The rows of a group lie close to one hidden flat surface of 12 dimensions, which passes through zero. Surfaces can cross.
(in the rows, 128 means zero)
Some rows, each with its group after it:
[122  73  90 120 179 160 154 136 123 129 123 136 142 118 115 131 102]  Y
[162 113 131 121  80 164 100 133  77 118  78 146 101 127 113  93 138]  S
[166 133  86 127 168 174 151 154 119 124 135 126  97 118 201 147 154]  F
[102 114 191 154 160 148 144 172 173 148  89 102 113  99  94 144 114]  S
[147 138 111 129 130 107 105 148 103 137 152 157 151 147 140 176 112]  F
[135 103  58 100  85  95 146 124 117 165 179  84 135 131 124 127 106]  Q
[117 154 119 126 105 121 108  92 129 130 117 114 124 134  83 141 109]  S
[120 168 138 113 103 124 121  79 171  98 155 139  92  93 144 147 117]  Q
[153  98 173 115 135 130  88 109 125  86 116 142 167  95 156 105 148]  F
[147 140 150 106 141 146  94 160 127 125 142 166 124 123 162  89 106]  Q
[114  84 150 135 144 131  94 108 134 135  91  69 148 143  91 129 100]  F
[147 109 109 108 116 126 130 100 128 109 115 119 129 160 142 147 165]  S
[163 131 125 158 133 161  77  85  58 118  76 102 140 124 105  97  56]  Y
[105 121 161 112 125  76 134  83 170  90 120 165 178 150  87 173 169]  S
[138 124 115 125  84 109 150 122 122 138 171 162 139 124 125 112  95]  Q
[143 131 137 162 119 112 145  85  99 109 123 133 159 124 122 107  92]  S
[101 126 115 127 152 165 133 138 125 129  92 161 108 182  97 123 150]  Q
[177 117 114 131 127 207 135 134 110 138 109 122  93 134 167  70 118]  Y
[182 131 129 138 113 189  93 113 100 114 114 136 120  85 152 106 140]  Y
[130 118 125 111 174 143 116 146 145 135 121 120 132 134 130 139  95]  Q
[132 140 111 104 176 131 104  90 140  82 156 159 150 100 164 137 124]  Q
[122  89  65 139 144 125 155  87  88 115 146  93 167  99 132 103 163]  Y
[123  82 161 128  89 122  85  44 113  84 144 152 194 117 117  46 149]  Y
[134 124  97 135 100 130 146  54  96  66 116 189 123 155 136 157 175]  S
[127 119  99 132 121 140 130 145 112 131 164 145 110 107 158 141 144]  Q
[168 141 158 126 132 117  96 103 124  88  77 110 155 157 162 149 223]  S
[176 180 108 132 149 124 154 139 115 115 113 143 146  54 123 166 143]  F
[ 97 127 142 173 132  87 178  95 133 105 142 110 139 139 153 139 182]  Y
[ 83 158 116 100 104  56 123 125 123 135 161 147 140 158  98 100 101]  Y
[111 103 146 130 143 136 138 151 139 124 138 182 123 132 124 157  93]  F
[ 94 134 128 106 113 120  40 178 128 173 142  95 133 108  90 134 159]  F
[145  89 141 103 104 131  99 125 110 133  87 114 139 191 113  89 120]  Y
[142 138  88 118 113 134 185 161 139 166 145 148 114 172 125 128 130]  Q
[176  79 135 123 151 125 122 156  93 124 119 151 160 164 170 124  80]  S
[103  78 110 100  90 120 149 110 156 139 111 119  96 134  44 204  45]  S
[148 123  96  75 123 134  93 168 117 114 147 199 121 102 143 176 156]  F
[145 118 136  59  98 138  53 126 145 104 129 112  88 135 182 118 162]  F
[137 175 111 100  98  83  59 148  66 140 117 150 139 214 126  97 118]  Y
[134 148 180 124  60  78 143 123 159 132 145 134 123 122 122 131 112]  F
[123 114 136 123 101 113 156 122 144 115 168 149 133 108 155  98 168]  Y
[149 119 104 147 157 174 149 120 146 130 119  92 104 109 151 183 142]  Y
[123  94 157 187  94 132 136 109  89 123 113 154 141 145 110 131 122]  Q
[151 163 135 101 100 110 103 139 153 147 123 103 106 149 128 171 116]  S
[177 118 139 159 111 179 116  73 151 142 138  92 158 124 139 102 133]  S
[135 107 211 104  48 104  87 126 156 124  86 111 142 110  76 101 168]  F
[ 96 178 161 173 148 104  91 105 145 141 118  81 162 102  78 171 136]  F
[140 106 115 141 111 127 173 159 123 167 131 103 127 131 115 117 116]  F
[154 101 101 101  74 128 137 165  98 164 121 104 122 145 118  67 159]  F
[137 146 174 132 131 100 116 118 124 106 130 156 186  89 123  73 148]  Q
[162 138 139 133 156 178  94 183 141 172 106  95 137 152 150 115 192]  Y
[145 137  97 135 115 121 212 141 145 170 144 144 150 183 107 109 132]  Q
[142 169 149 150 127 155 151  87 201 127 139 130 112 152 146 186 148]  Q
[115 126 136 159 195 169  94 160 108 137  95 101 113 104 128 148 104]  S
[154 175 124 178 135 117 137  95  68  86 137 163 135 105 182 128 140]  S
[118 128 150 151 131 125 123  94 121 108 119 177 187 141  94 110 176]  Q
[101 140 131 112  81 114 136  65 176 127 144  85 111  94  83 117 100]  Y

New rows, each followed by its group:
[110 126 170 135 134 143  73 111 171 139  99  86 150 137  81 156 155]  Q
[152 163 151 175 137 107 135 174 105 145 153 116 142  86 180 132 154]  Y
[ 85 110 130 136 132 109 128  83 135 124 158 113 138 163 129  88  87]  F
[158 155 179 127 121  97 127  98 119 100  60  80 125 153 137  86 111]  Q
[ 77 125 114 108 166 154 100 142 154 141 107 118 107 162  90 127 145]  S
[123 130 107  93 166 129 134 151 129 131 174 115 134  83 180  31 117]  Q
[128 134 134 122 125 113 148  99 122 103 114  74  82 112 161  95  74]  Q
[ 93  95 139 118 146 125  94  58 174 115 117  81 137 130  75 179  41]  Q
[ 75 140 136  99 149  98 108 123 164 133 156 180 166 164  80 120 111]  S
[110 121 164 154 162 188 100 128 177 143 116 108 110 147 134 146 143]  Q
[140 121 130 151 143 120 114 114 106 133 153 134 180 107 126  98  73]  S
[174 105 127 110  86 160  92 111 121 131  92  90 116 158 136 111 158]  Y
[125 106 155 118 149 142  81 118 197 152 180 102 185  96 122 139 120]  Y
[117 111  96 114 110 124 140  76 146  99 175 142 133 108 148 140 164]  Y
[141 192 157 151 119 100 159  77 159 104 120  91 135  73 125 134 147]  F
[115 125 152 108 180 163  98 191 168 146 114 160 108 117 109 180  72]  Q
[110 181 109 143 161 113  86 127 112 147 116  93 154 137  95 144 150]  Y
[ 90 121 121 152  66 145 141 129 113 131 136 132  52 110 117 146 138]  Q
[155  95 141 113 149 198 129 159 163 150 125 131 114  76 116 116  66]  Y
[122 139 123 126 158  94 184 131  81  88  45 131 101 141 103 130 103]  Q
[149 123 132 105 124 133 101 118 139  98 135 139 135  98 163 150 184]  F
[129  66 123  54  49  64 129 134 149 125 172 141 150 140 129 122 154]  Y
[161 161 164 151 114 108 118 117 123  96  90 100 117  67 142 208 185]  S
[109  84  97 126 148 174 171 145 144 135 114 118  70 156 136 168 113]  S
[113 134  34 131 164 144 133 124  75 146 108 126 151 143  65 148 150]  F
[117 120 167 155 127 140  72  66 116  96  75 111 160 171 103 117 190]  Q
[133 118 143 120 137 114 125 164 147 143 152 132 147  87 128 157 109]  Y
[132 164 150 113 111  96 114 160 134 125 100 113  98 115 125 181 145]  S
[111 119 117 118 157 123 136  56 156 116 142 110 187 148 107  67 130]  Q
[169 136 153 155 144 161 143 155 156 126 176 159 102  57 199 192  70]  Y
[122 189  93 167 155 129 132 119  83 118 128 128 124  76 128 150 150]  Y
[105  98  91 129 138 111 115 161  79 137 139 119 155  85 114 118 186]  Q
[146 125 157 121 131 109  91 109 106  96 111 117 136 112 152 104  91]  Q
[162 126  94 146 111  96 202 117  89 121 132 157 142 157 139 135  99]  Q
[ 97 151 157 147 131 122 112  71 143  89 134 169 128  91  93 158  71]  Y
[140  82  91  71 107 134 108 151 123 119 127 172  99 150 128 198 117]  S
[155  89 107 154 130 142 138  91 125 142 152 146 178 190 133 154 103]  Q
[118  85  63 136 122 207  99  73 116 128 156 138 114  77  90 163  97]  S
[109 125 145 108  61  97 129 134 145 143 156 144  97 179 132 108 108]  F
[140 143  85 108 143 116 172 118 143 137 119  98 124 162 128 134 129]  Q
[119 128 173 138  92 104 109 118 124 119 128 133 135  90 106 115 102]  Q
[167 112 161 154 125 149 112 141 100 108  45 119 110 142 128 193 159]  Y
[129  95  97  98 110  75  96 122  88 112 162 155 184 150 142 125 155]  Y
[118 119  95 153 131 128 177  77 120 108 167 157 145 124 145 120 133]  Q
[ 74 140 184 160 152 119  65 134 141 132 143 147 140 153 120 138 101]  F
[137 148 138 126  83 136 154 148 147 157 151 134  97 119 127  95 108]  S
[126 146 129  69  92 124  37 168  90 128 122 235 123 155  79 134  80]  S
[133 153 152 130 167 112 158 131 167 134 116  94 167 108 125  98 157]  Q
[149 147 103 154 146 158 181 163  97 125 128 148  88  90 170 128 137]  Y
[132 137 127 133 153 131 129 166 120 138 153 132 133 113 173 102 139]  S
[167  51 143  77 139 143 124 232 134 158 108 160 138 151 134 142 104]  Y
[116 122  83  77  89 115  79 109 134 142 151 133 136 149  86 142 128]  Q
[147 140 165 145 146 123  42  96 126 112 122  73 155 150 176 145 161]  F
[104 122 114 115 119 116 126  64 165 108 110  99  98 155  92 224  95]  Y
[175  93 126  89  93 168 117 146 155 157 108  90  90 175 148 120 105]  Y
[ 98 126 171 132 156 147  91 105 130 112  56 104 133 117  59  89 105]  F
[113 176 157 161 171 101 124 134 139 129 137 132 147 120 133 156  92]  S
[125 105 162 129 112 101 159 135 140 105 129 166 109 121 138 173  79]  Y
[155 153 183 141 184 105 162 194 140 134  55 126 155 119 102 166 121]  Q
[152 145 133 116 117 102 150  94 157  95 175 128 129  80 191 136 135]  F
[168 140 197 153 102 145 128 188 117 148  78 114 111 102 134  96 143]  Y
